There are 4 ways to turn a row about zero (a turn may also mirror it). The second row of each pair is the first, turned, with some noise. The first 40 pairs use one turn. New pairs use 3 turns, one after the other, and a turn may come again.
Some pairs, each with its turns in order after it:
[ -1   4   2   1  -6  -1   0 -10  15]
[-6  5  1  6  1 13 -1  4  9] => lakos

[-13 -10  -4   5 -10 -18   4  23  -2]
[-13  12  -8  12  -8   8  18   4  15] => roso

[ -3 -13   6  -2  10  -2   8  -3  -2]
[ 0  4 -8  0 16  7  0  0 -5] => nefen

[ 6 17  2  7 -3  1 11 13 -1]
[ -6   8   6  10 -13  -1  16  -2  -5] => nefen

[ 31  31  -8   3 -11 -11  18   8   2]
[  0  10 -25 -20  -4 -15  -6  34 -10] => roso

[-11  15   0   9  -5 -18   6  16  31]
[  5  30 -14   1  -4 -21  13   0  14] => roso

[  0  31  13   1  10 -15  14  -5  -2]
[ 17  -5 -25   1 -15 -18   3   4 -12] => roso

[  3  -1   7  -6  10  -1  31 -23   2]
[-15  13  -8 -19   1   2   0  -3 -29] => gilo

[  3  -7  11  20 -18   5  -7 -23  -9]
[ 18   3   2  15  12  21 -20   6  -5] => roso

[  8  14   8   2 -22  18   1 -11  13]
[  4  -4 -15   2 -21  -4  14   7  22] => nefen

[ -4  13 -14  -2  -5  18  -4   1  -2]
[  3  -9   2   3 -12  -5   9 -10  17] => lakos

[ 31   7 -13   8  -8  10   6  -9 -11]
[  7  -5  13  16   3 -15   3   2 -30] => gilo

[ 10   0  -9 -13   4  -2 -31  23   4]
[ 19   8  -6  22 -10  -4  19 -11 -16] => lakos

[ -2  -1  -7   1  -6 -16   6  10   8]
[  1   4   9  -3   3 -17   8   3  -9] => nefen

[-10   3   0  -4 -11   0   6 -18  -2]
[ -2 -19  -9   2   4  -4   6   4   6] => nefen

[ -3   4  -1   1 -14  20   1   8  -1]
[-12  -5   3   7  -4 -10   4 -15  11] => lakos

[-16   4   8   1  -4  31 -13  -3  -7]
[ 20  19 -16  10   7  -3  13  -5  11] => gilo

[ 8  2 -4  5  2 -2  4  5 -8]
[ 2 -1 -9 -9  2 -7  5 -1 -1] => lakos

[  3  -9 -26   5  11  -6  -8  -2  16]
[  5  11   8  -4 -13   9  25  13  -4] => lakos

[-31 -14   9  -4   0  -8  -6  -1 -11]
[  1  -2   6  25 -13  15  12 -17   4] => roso

[ -7  -4  -7  -2   9 -10  -9  -1  -9]
[-14  -3  -1  13  -4  -1  -1  -7  -5] => roso

[-20  15   9  -5  -2   1 -15  11   2]
[  5  -8   8   5 -16   6  -6  20 -11] => nefen

[-8 -4 31  7  6 -8 13 -6 -8]
[ 25 -15 -11  17   1   6  14  -1   0] => roso

[ -2  -7  -2 -11   4  -3 -11   7   1]
[  4   0   1  -1  -2   4 -11  11  11] => gilo

[  6   1   4  -2   2   3   2 -21 -12]
[  5 -20  -2  -4  11   6  -3   8   4] => lakos

[-10   2  -7   2  10   2   7   6 -15]
[ -9  -2   4  15   5   3  -7  -4 -11] => nefen

[-4 -1 -5  1  1 31 -1 -3 17]
[  8   3  16 -19   5  -2 -12 -13  16] => roso

[ -3   1   5 -14  -7  -6  -7 -31  14]
[ 14   9   0 -16 -24  16   2   0 -12] => gilo

[ 11  16 -12   9   4   8   7  -1  -1]
[  2  -5  10   6  14  -1  11   1 -14] => gilo

[ 14   0 -13   8  -6   5  10   8  -2]
[ -8  -1  -5 -10   4   1  -8  17  10] => roso

[  3   7 -16  12 -15   3   3   2  31]
[-7 -3 18 19 -6 25 13 -7 -4] => gilo

[ -5  -2  -3   7  -6  -2 -11  -5   4]
[ 9 -6 -3 -6 -5 -7 -7 -1 -2] => nefen

[ -5  -4   4  -7   9  -3  -3 -12  -6]
[  5   1 -10 -12  -3  -1  -3   6  -3] => gilo

[ 5 18  1 16  1  7  8 -2  1]
[-3 -3  6  2 10 -5 19 -8 -9] => gilo

[-7  0 -1  7 14 -1 23 13 -6]
[  0  12   5 -23   0 -17  -7  -3   0] => lakos

[-25  -8  -8  11 -18   4   7  11  22]
[ 13   3 -13  12  -3 -31  -2  17 -11] => nefen

[  0  31  19   0 -20  20   4  -2  -5]
[ 15  23  15  -2   8 -12  20 -23   0] => gilo

[  7   8  -9  -5  26 -31  -9   5   5]
[ 30  19 -11  -8  -7  10   2  13 -13] => lakos

[  3  19  -4 -31  -1  -9 -23  11   6]
[ 28   4  -8  20 -13  15  -1 -19  -5] => lakos

[-28   9  10  -3 -27  10  -4 -31 -23]
[ 11 -49 -13  19  -1   6   1   7  13] => nefen

New pairs. What belongs after each?
[  7  -7   2 -12   4  10  -1  -9  -4]
[  1   2   2 -16 -11   4   2   4  -4] => nefen roso gilo

[ -6   0  -6  -2   0 -28 -17  -3  -4]
[ 19 -19  -9  -8  -4   0  12 -12   1] => gilo roso roso

[  3  -4  15  14  -1   5 -29   3 -12]
[ -3   3  18  14  17  10   1 -15 -17] => roso roso roso

[-12  -1  -3   2  17 -14   0  13  31]
[  0 -15   9 -16   7  -9  -5 -21  25] => nefen lakos nefen

[-20  -1  -1  -1  -1   0  11  -3  -2]
[ -7   8  15   0 -10  -3   4  10   4] => nefen roso lakos

[ 0 31 -7 12 31 -9  3 -2 -3]
[ 23   7  -4 -14 -17   1 -26 -18  -8] => lakos roso lakos

[-14   6  16   2  10 -18  16  -5   8]
[ 19  -1  12  -4  15  16  -1  -7 -11] => gilo lakos roso

[ 12   4 -12 -13  10  -1   4  -3   5]
[ 9 21 -6  0 -2  7  0  5 -2] => gilo gilo lakos

[  6 -22   3   0   4  -2 -20  -8  28]
[-12 -12  12  -1 -24 -11  24  10   1] => roso gilo roso

[-29   0   2   7  -5  15   1  -7  15]
[ -7  -4 -20  -9   5  -3  16 -23 -10] => lakos nefen lakos

[  2   1   2   5 -10 -13   5   3 -18]
[ 12   5  -2   7  -8  15  -1 -11   6] => lakos roso roso

[ -1  31   2  -6   3  11  11   2 -12]
[-13  -3 -14  22   4   9 -12  17   4] => gilo nefen nefen

[-22  31   3 -20   1  19   5   1   2]
[  0 -21 -29  -6   5 -11  -4 -10 -25] => lakos roso roso

[10  0 12 -2 29 -5  6 -9 -2]
[  7  -7   6  14   3  -5 -17 -11  22] => lakos nefen lakos

[  5 -16 -14  11   1  -1   5  -9 -13]
[ -8  -9   2  -4  13   0 -19   5  11] => nefen nefen nefen

[  2   3  21  -3   8  -2 -17  11   7]
[-7  6 17  9  1 -2 19  7 -8] => gilo nefen nefen

[ 3 28  1 -1  1  6  4 14 -3]
[-17 -21   9  -1   9   7   6  -4   6] => roso lakos lakos

[ -8   0   5  -2 -17   1   3  -2   1]
[  9  -3   0 -10  -6  -1 -10  -6   6] => nefen lakos lakos

[ -3 -31  10  -3  -2 -31  23  -2   1]
[  0  11 -19  26 -10 -14  19   5  26] => lakos nefen gilo

[  1  -5 -13  -2   5 -10   2 -16   6]
[  2  -8   7 -10   5   0  17   0   4] => lakos gilo gilo

[ 17   0   9  18  -3  14 -10  12   3]
[-7  3 -8 15  4 25  8  4 -8] => nefen lakos gilo

[  8  -3   3  31  -6 -25  -6  20  27]
[-12  -3 -12  14 -37  25  10 -14   5] => lakos roso lakos

[  0   3  -1   0  13  -5 -19 -10   1]
[ 12   4 -14  -2  -2 -14   6  -4  -2] => gilo nefen roso

[ -1 -31   0  12   9 -15   6  26  -2]
[-20  -7  15  -5 -26  23  10   5  -2] => roso roso gilo

[ -5 -10   1   6 -11  23   1  23  24]
[  9   8  10 -11 -24  -8 -20  21  -4] => lakos lakos nefen

[  4   8  -7   3  -2  -4 -16   1   9]
[ -5   7   2  10  -5  11 -11   5  -8] => roso roso roso

[-16  -3   1 -14   4  31  -6 -21   9]
[ -7 -16 -10 -15  18  -5  21   6  21] => lakos lakos gilo

[ -7 -28  14 -10   8  10   4   8 -19]
[ -4 -33   5  -1 -13  -9   0   5 -17] => gilo roso nefen

[ 31 -14 -10  10  16   3 -10 -25  10]
[  1  26  14  -3 -17  10  15 -20 -24] => roso gilo lakos

[ -1  14  -3 -10  -6  -6   1  -3   0]
[ -5  11   6   1  -2   5   3 -10  -8] => nefen nefen nefen

[ 2 -1 -9  0  8  1  2 -4  0]
[ 3 -3  1  3  3 -8  1 -5  6] => roso lakos gilo

[ -4   3 -11   4  14  22 -12  -2   5]
[ 15   7   2  13 -20   8   7  -6   3] => lakos gilo roso

[  5   5 -23   0  11   5  -6   2  -9]
[ 22   7   3   8 -11  -6  -6  -5  -4] => nefen lakos nefen

[  1  13  -1 -31   1   8   1 -15   1]
[ -9 -14   1 -11   8 -25   4 -17   3] => roso roso lakos

[-5 -3  7  1  1 14 31 -8 11]
[  9  17   9 -12 -15  -7  15  13 -12] => nefen lakos roso

[  8 -10  -2  -1  -1  -3  -1   9   1]
[-7 -4  5 -6  8  5 -6 -3  0] => lakos gilo nefen

[  5  16   4   9  -4   2   9  14 -16]
[ -9   9   6   8  -5  -8   9 -19   8] => nefen lakos roso

[-23  -1  19  -2  -9  18  17  -9  12]
[ -1  12  25  10  -4  -5 -12  -7  28] => lakos nefen nefen

[  3   4  -4 -17   5   1 -23 -13  -6]
[ 27  10  -3 -11  -4 -10   6  -1  -6] => gilo nefen roso

[  2  -2  -7   2   5   1   4 -31  -8]
[ -5   1   8  -2  -7  24   7 -13  12] => gilo roso roso

[  5   0  16   2   1   3  -8 -12   2]
[  8 -11  -5  -5  -1  16  -1   2   3] => gilo gilo nefen

[  0   6  -4  -7 -21  31  12  15   1]
[-25   4   4 -15 -24 -15   2   1 -11] => nefen roso nefen

[ 11 -23   0 -26 -24  -2  10  -1  -4]
[ -5   8  13  14  15  -5  -7   6 -36] => lakos lakos lakos

[ -3  20   4   5   7  21  -1 -21  -8]
[  5  18   9  -5 -20  12   3  20  -1] => roso nefen gilo

[  2  -7  -4  -1 -19 -18   5   4  14]
[-10 -12  -3  24   0  12   6  -7   3] => lakos roso lakos

[ -1  -2   3   5  -9 -13  25  23   3]
[-21   4  -4   1   1 -20  -2   8  22] => gilo gilo nefen

[ -1   0   3 -11  -1   3  -3  31  12]
[  1   3  -3  -7 -28   1   8   0 -17] => gilo lakos nefen

[  7  31 -31 -26  17  -4  -4  -5 -12]
[ 10  37  26   6  -1   2 -18 -24   2] => nefen nefen nefen

